The rows come from 4 hidden closed curves, with some noise, and rows from the same curve form a group. Each curve winds through 8 dimensions. The rows are also pushed far along 6 directions, which tell nothing about the answers.
(in the rows, 128 means zero)
Some rows, each with its group after it:
[123  24 128 106 100 107 158 120 160  83 187 156 147  67 167 206 158 165
 150 131 198 170 110 101 157 206]  (2)
[ 98 104  93 105 118 116 120 131  99 110 185 129 135 165 107 134 111 134
 113 161 127 120 161 118 160 141]  (0)
[128  83 164 131 146 130 132 123 187 113 105 135 146 119  95 142 149 147
 152 122 165 114 125 112 148 138]  (1)
[129 167 142 108 147 156  79  84 189 125 143 135 141 139 114 118  78  92
  58 137  94 119 163 188 145 104]  (0)
[102 146  95 111 110 129 138 127  87 119 161 132 122 175 133 119 124 114
 124 146  97 128 165 123 113 105]  (3)
[122 121 107 121 124 106 159 133 134  99 144 132 126 159  98 134 137 143
 156 136 139 141 146 115 152 134]  (2)
[158 130 110 113 124 159 117 110 154 131 170 141 131 133 112 136  88 128
  93 123  96 151 146 142 164 144]  (3)
[131 142 129 118 126 137 109 123  99 140 153 111 119 110 153 120  93 127
  72 139 117 131 114 157 117 127]  (2)
[108 171 231 154 177 132 129 110 168 155  50 102 126 155 134 119 143  72
 168 118 135  86 111 160  33  74]  (1)
[138 100 155 137 161 134 108 123 177 145 129 147 156 106 129 150 129  76
 130 142 154 112 166 127 151 146]  (0)
[150 105  57 122  93 162 162 124 113  80 183 156 123 174  55 116 116 158
 106 148  62 159 173 119 196 132]  (3)
[117  93 100 114 104 112 135 160  40 116 168 139 144 124 171 110 109 170
 126 136 129 141  81 121 123 117]  (0)
[146 192 103  98 107 137  99 128 120 137 145 128 123 160 115  76  66 179
  77  81  71 142 105 177 159  96]  (0)
[102 169  97 118 126 141 127 103 134 116 126 103  96 163  91 120 140 115
  98 145 100 107 167 129 122 115]  (2)
[119 182 113 101 156 156 113 109 127 128 105  81  90 149 122  96  90 158
 100 110 105  83  57 154  84  81]  (2)
[124 168 109 130 145 132 142 117 114 130 123 117 117 163  97 108 138 106
 127 146 110 127 164 113 125 114]  (2)
[112 115 109  88 184 169 152  68 194  61 140 129 129 123  64 116 160 126
  63 165 144  99 150 127 155 105]  (1)
[168 141 144 140 112 114 163 162 108 160 144 141 133 144 120 116 128 135
 151  99 114 171 151 121 154 140]  (0)
[119 134  93 133 120 143 110 124 122 117 134 133 119 148 123 135 107  93
 118 155  96 107 150 139 123 114]  (2)
[156 148 131 151 129 149 113 154 130 172 116 124 121 157 119 111 101 121
 151 104  84 122 145 130 135 123]  (3)
[136 111 182 153 140 131 119 117 191 158 130 128 138 149 106 177 130  75
 166 136 138 134 194 119 133 173]  (0)
[112 154 155 141 141 115  95 121 156 148 132 105 125 164 100 134 101  98
 120 147 119 123 189 148 143 146]  (2)
[135 135 130 125 139 131 182 141 175  94  96 129 111 167  53 106 163 144
 154 105 123  96 140 134 148  89]  (0)
[116  84 180 112 169 128 147 103 192  93 129 127 144  97 109 141 155 137
 108 144 187 116 129 136 139 132]  (0)
[130 134  75 124 119 136 136 151  57 128 140 137 125 152 120  99 118 121
 118 146  99 109 123 114 125  93]  (0)
[160 147 134 140 136 141 156 139 151 137  97 120 109 146  94 124 131 131
 160 103 117 123 118 119 122 115]  (1)
[112 183 109 121 145 128  97 122  66 148 112 118 131 131 179  86 103 121
 111 135 109 127  86 135  79  87]  (2)
[149 107 105 124 100 107 177 167  93 121 134 138 123 126  87 113 167 169
 139 100 139 132 116 103 173 138]  (1)
[ 96 159 189 120 180 119  85 100 163 160  91  93 132 112 156 129 128  99
 115 134 174  94 116 140  81 121]  (3)
[104 177 133 117 128 119 127 126  85 127 112  97 111 170 142  99  97 151
 135 127 113 122  87 140  68  78]  (1)
[161 161 101 126  96 147 186 158 123 113 123 122  85 175  55  92 135 161
 119  90  70 117 140 146 151  88]  (0)
[ 99 145  85 137 106  98 119 149  39 146 184 132 135 189 175 138  94  86
 169 168  99 160 177 111 105 140]  (2)
[159 132 167 170 134 116 155 174 140 171  70 150 138 124 157 116 170 108
 218  74 127 128 124 117 110 116]  (3)
[139 150 104 114 149 135 103 118 130 147 137 134 140 109 163 118 113 118
 115 123 130 138 126 120 136 132]  (1)
[138 108 100 114 106 109 154 157  93 114 169 159 147 133 135 104 134 165
 128 117 123 162 142 124 175 129]  (0)
[120 115 102 127 106 149 115 112  90 104 161 135 132 153  94 129  95 117
  81 174  91 128 149 133 137 116]  (0)
[141 101 117 111 119 113 156 146 110 130 138 136 134 105 132 139 148 153
 143 109 167 131  95  97 142 145]  (0)
[117 136 126 127 153 116 126 132 156 121 131 120 128 161 111 130 114 115
 150 139 132 116 157 136 141 127]  (2)
[176 165 155 124 124 135 166 132 183 146 117 127 104  92 127 126 156 128
 108  72 127 148 139 158 144 134]  (1)
[122 133  97 119 109 126 125 142 123 136 162 140 129 144 167 128 118 129
 141 129 110 153 183 116 142 134]  (1)
[ 95  87 142 111 165 132 102 101 137 118 141 123 151 125 153 155 115 119
 147 161 170 109  99 106 100 138]  (0)
[117  97  93  91 109 108 153 123 121  85 147 140 135 102 109 128 165 187
 107 122 169 136 102 101 168 141]  (3)
[120 159 125 130 131 127  91 118 161 151 129 117 120 136 121 130 119  99
 108 128 114 118 183 143 150 145]  (2)
[111 126 104  99 151 144  82 119 105 127 164 132 148 116 166 101  86 130
  69 149 119 110 118 153 137 107]  (0)
[106 177 136 112 148 132  78  78 172 142 126 124 139 138 121 132 118  80
  89 140 125 119 172 146 128 129]  (3)
[136  91 187 163 162 132 123 114 192 131 123 134 147 127 114 166 126  80
 158 162 149 138 181 128 134 161]  (2)
[ 87 107  83  98 143 131 122 132  57  89 142 132 151 165 113  73 117 181
 115 157 123 100  83 108 132  77]  (1)
[108 146 116 120 137 118 166 125  96  95  79 110 111 132 105  92 169 172
 142 121 147 109  62 109  92  82]  (1)
[162 118 101 109 128 142 133 139 146 122 118 149 136  85 112  99 143 174
  98  84 132 121  89 130 182 125]  (1)
[129 149 186 165 153 132 143 150 155 155  84 115 122 154 110  87 156 119
 155 114 104 117 182 143 123 103]  (1)
[140 141 112 140  84 113 137 144  66 144 178 148 135 148 157 127 112 121
 131 128  85 188 162 134 138 150]  (3)
[105 163 144 121 155 139  93 107 106 128 115 114 144 175 114  73  85 151
 107 142  97 120 108 147 110  78]  (3)
[156 113 165 190 109 128 135 195  85 191 132 140 132 144 170 117 118  94
 184 112  75 145 177 144 120 139]  (3)
[114  76 140  91 144 112 148  69 153  73 143 154 168  85 115 173 168 141
 122 148 211 153  74  89 131 160]  (1)
[173 154 157 142 130 125 163 134 163 145  90 120 113 111 112 123 149 161
 159  74 136 160  97 121 132 143]  (3)
[124 148 118 125 103 129 119 120 124 131 167 136 131 174 110 127 103 124
 121 132  86 156 183 139 151 136]  (0)
[114 143  93 104 131 135 101 116 128 127 132 115 118 117 127 121 120 138
  90 128 129 103 115 132 140 128]  (2)
[131 144 133 110 130 113 139 138 130 125  90 114 119 112 109  93 149 189
 122  84 155 112  69 125 136 107]  (3)
[110  74 133 143  91  85 155 169  58 102  72 127 135 123 150 127 152 218
 226 105 178 130   4  70  79 111]  (1)
[145 100 151 204  74 122 163 217  62 167  86 138 117 165 145  97 154 154
 230  90  65 138 145 111 108 112]  (3)
[119 112 122 105 135 116  81 138  88 153 112 131 151  72 214 128 105 148
 134 105 172 103  15 120  88 117]  (3)
[ 98 101 147 149 121 119 112 135 148 138 103 135 136 124 151 154 161  91
 168 136 144 104 166 112 109 136]  (1)
[119 165  99 105 116 125  85 118  81 151 172 105 118 150 149 138  63 114
  90 141 108 131 112 143 112 137]  (2)
[106 112 116 126 151 149 147 123 111 102 139 114 115 143 136 124 127 121
 127 168 122 108 132 122  93 102]  (1)
[112 124 150 130 156 148 124  89 165  86  93 132 137 129  93 114 140 127
 113 146 125 108 107 148 115  95]  (3)
[152 129 118 132 102 132 136 156 126 155 169 125 109 134 158 141 105 138
 140  97  96 153 149 146 143 159]  (2)
[125 144 128 148 150 147 128 138 147 120  97 120 115 143 118  93 129 126
 131 130  96 104 145 152 124  92]  (2)
[108  57 162 166 100 127 132 134 144 121 147 149 144 135 121 170 158 104
 161 160 123 143 211 110 142 168]  (3)

New rows. What belongs after each?
[ 96 112 112 125 128 140 143 101 144  85 124 111 103 138  97 148 152 123
 115 170 135 109 152 113 111 123]  (1)
[152 119 103 148 113 103 169 162  84 135 122 145 134 150 106 126 152 142
 198 110 130 155 115  83 145 145]  (3)
[153 139 160 134 124 119 129 119 139 160 125 121 129 111 128 155 130 117
 139 110 149 155 120 114 123 167]  (2)
[119 144 112 137  98 117 112 131  93 119 151 127 126 156 110 126  95 115
 100 157  96 141 161 149 139 125]  (2)
[183 187  76  99 113 150 117 158 109 182 161 124 104 116 175  92  80 165
  97  53  74 148  94 155 154 130]  (2)
[156 110 123 124 128 138 152 158 140 140 153 133 119 124 141 136 118 131
 140 112 126 129 141 128 143 133]  (1)
[112 157 112 107 142 126 122 121  85 117 125  97 115 149 116  85 105 188
 106 128 123 126  72 129 114 101]  (2)
[151 143 116 147  82 123 110 183 122 176 155 145 125 157 139 111 103 124
 136  83  64 140 195 163 180 143]  (0)
[140 132 146 121 159 129 127 121 129 147 139 138 149 123 163 144 109  80
 142 139 150 129 115 128  98 119]  (0)
[121  99 154 137 178 161 148 103 224  92  73 111 116 147  22 125 172 137
 140 144 149  72 158 104 151 115]  (3)
[118 144 113 129 121 149  96  99 126 131 152 127 123 125 151 143 105  91
  91 154  95 138 153 148 113 140]  (3)
[155  98 108 147 117 132 180 173 105 137 117 130 112 132 128 120 164 173
 201  92 121 140 105  84 133 142]  (2)
[133 115 158 124 157 134 144 111 164 128 158 134 141 120 138 138 136 112
 120 145 143 158 179 127 142 149]  (1)
[ 97 151 194 174 175 134 123  89 137 141  75 105 135 173  97 135 153  53
 169 174 124 114 159 115  61 117]  (1)
[125 128 151 126 132 124 123  94 205 121 114 146 143 116  94 155 167 102
 127 122 152 133 177 123 159 154]  (3)
[107 169 125 117 157 153  85  83 117 159 182 118 130 131 205 154  85  34
  86 180 105 143 182 147  75 137]  (2)
[156 159 163 150 160 137 109 126 142 166 121 128 142 143 126 117  96  90
 133 120 105 137 138 155 126 128]  (3)
[164  96 134 108 138 125 132 137 161 124 159 139 137  85 145 150  99 148
 114 108 162 139  91 146 162 154]  (2)
[148 105 125 155  95 138 123 150  95 154 127 135 123 103 160 143 127 126
 142 117 108 141 116 118 119 150]  (2)
[104  72 141 112 120 123 125  96 144  85 138 123 137  98 110 160 142 174
 110 150 177 135  95 106 134 159]  (3)
[170 165 110 126 103 140 133 162 101 134 130 135 119 159  97  82  77 156
 101  90  68 123  97 175 151  80]  (0)
[103 147 166 135 159 113  96 130  77 173 110  96 135 117 212 120 104 123
 158 128 150 127  62 125  48 124]  (2)
[189 106 142 131  72 112 156 158 179 142 155 171 141 112 116 149 138 167
 155  53 121 188 155 138 208 180]  (0)
[115 128 137 133 127 118 113 111 120 144 149 111 124 147 124 168 110  91
 137 157 139 134 150 115 110 162]  (2)
[158 135 109 138 106 122 145 162 110 128 115 140 128 166  53 100 119 148
 134 108 102 117 131 127 175 106]  (0)
[113 146  83  91 119 135 117 103 107  93 166 148 140 135 111 111 112 119
  55 159 113 129 150 144 153 100]  (0)
[124  77 135 150  98 106 122 145  72 131 133 169 166  97 207 155 134 114
 180 129 139 159  82 115  95 145]  (3)
[144 147 121 118 124 154 113 124 137 145 133 117 111 136 113 132  96 116
 101 116 103 106 118 143 121 119]  (0)
[152 168 153 157 153 141 138 161 143 164  81 109 107 148  98  84 132 112
 134  98  93  89 140 162 129  94]  (3)
[123  88 134 144 120 122 125 142 108 143 142 135 144 151 137 154 120 121
 185 137 134 134 132  95 122 155]  (0)
[143  96 171 123 109 103 122 130 172 147  99 145 142  54 176 187 156 118
 159  80 198 125  69 121 109 164]  (1)
[150 121 160 113 163 137  92  88 182 133 139 133 156  79 133 147 100 125
  84 125 160 145  98 152 153 161]  (3)
[ 91 126 151 115 145 132  74  69 149 136 159 130 158 127 173 168 104  83
 114 171 146 151 161 117 100 158]  (3)
[145  88  79 131  63  92 131 161  46 112 136 167 154  89 148 122 138 200
 148  97 133 173  47 102 166 156]  (3)
[128 158 173 130 135 128 107 109 161 149 121 113 124 147 107 143 105  91
 109 125 123 113 141 163 113 128]  (3)
[129 138  99  89 126 136 106  93 150 101 121 146 142 115 108 133 116 142
  98 118 145 115  78 124 139 111]  (0)
[112 132 109 129  90 121 119 148  80 142 132 124 119 134 161 118 129 149
 136 116 110 132 124 117 111 124]  (3)
[152 109 130 152 109 141 134 137 122 135 149 155 139 136 138 142 117 109
 152 128  94 161 151 132 138 145]  (3)
[109 147  92 112 151 124 121 126 132 103 142 116 122 176  94 105  98 139
 125 147 114 107 140 138 147 106]  (2)
[180 175 177 166 152 147 135 142 187 197 107 117 109 146 128 140 116  62
 166  98  98 138 190 145 117 141]  (1)
[152 178 105 128 134 141 111 148 128 169 113 117 110 141 152 103 101 132
 144  83  90 118 107 142 121 115]  (2)
[121 134 166 110 158 109 117 119 150 125 113 138 158  98 159 109 130 142
 119 110 168 129  90 150 124 107]  (0)
[128 114 170 171 115 125  94 148 135 167 118 128 132 119 184 156 109  93
 167 125 111 136 146 149  99 154]  (2)
[ 97 108 116 145 121 110 102 117  75 108 106 132 149 125 128 118 135 145
 136 155 133 130  84 112 115 129]  (3)
[153 165 168 107 146 148 114 100 214 148 105 118 117 115 114 145 112 112
 103  86 138 107 112 161 120 120]  (3)
[207 137 151 161 116 131 159 161 178 183 161 168 139 133 115 148 131  74
 157  85  90 182 224 145 197 180]  (3)
[135 111 137 150 112 124 130 145 123 172 156 127 120 133 182 188 127  75
 188 125 127 145 161 108  98 181]  (2)
[129 133  97 118 124 114 140 148 115 133 139 147 140 154 131 115 139 134
 164 109 125 134 140 109 149 124]  (0)
[189 135 135 120  98 146 109 134 230 164 162 167 132  88 130 164 116  95
  87  68 105 147 200 176 210 175]  (0)
[118  99 150 141 129 111 104 134 156 131 116 124 137 117 122 155 124 123
 148 132 159 113 126 130 138 155]  (2)
[114  91 105 142 125 134 104 119 110 126 151 134 138 113 137 150 130 113
 125 167 128 138 154 101 145 171]  (3)
[181  95 105 113 113 149 143 116 201 111 218 162 137 117  82 168 101 120
  76 138 112 181 223 144 240 194]  (2)
[160 163  96 120 100 125 109 160  55 168 184 131 124 127 171 108  65 124
  85 108  79 153 111 172 140 131]  (3)
[139 138  74  98  80 118 130 133  80 108 169 162 142 120 130 114 113 142
  78 123 110 151 121 139 163 114]  (0)
[101 110 157 155 119 120 130 139 109 126  81 105 118 140 116 119 151 161
 165 130 134 112 107 105  95 118]  (3)
[147 169 114 135 105 131 143 148 106 145 128 117 101 175  85 112 112 122
 126 108  80 119 141 147 133 111]  (3)
[161 103 134 140 135 127 172 152 137 134 140 154 141 141 114 143 141 103
 179 122 137 141 151 106 142 136]  (0)
[157 163 171 174 143 134 128 138 142 183 129 118 120 134 151 126 125  81
 147 122  91 170 200 145 125 160]  (3)
[138  75 187 138 150 118 148 123 214 102 116 138 140  73 116 155 163 138
 127 126 185 132 142 143 162 157]  (2)
[111 161 128 117 179 157 101  74 173 119 121 107 121 141  88 139 118  62
  78 180 132  90 167 137 112 114]  (2)
[168 176 153 141 151 127 142 127 175 153  95 121 121 145  68 110 134 121
 136  91 119 133 141 140 160 133]  (3)
[ 97 144 141 169 126 100  92 166  64 159  88 100 126 177 136 105  98 124
 183 140 109 101 109 129  88 106]  (2)
[146 165 160 118 135 125 153 116 174 118  77 122 117 138  78 118 142 141
 136  87 144 110  84 142 114  91]  (0)
[119 107 100 102 159 147 123 110 138  92 133 135 141 124  89 115 126 128
  90 159 145  90 115 120 151 102]  (0)
[168 147 132  91 128 141 126 116 162 130 176 136 130 114 115 136  80 120
  54 112 122 138 130 178 164 127]  (0)
[129 156 117 115 124 146  96 110 144 140 163 124 125 142 158 136  78 115
 104 138  98 151 165 143 126 132]  (1)
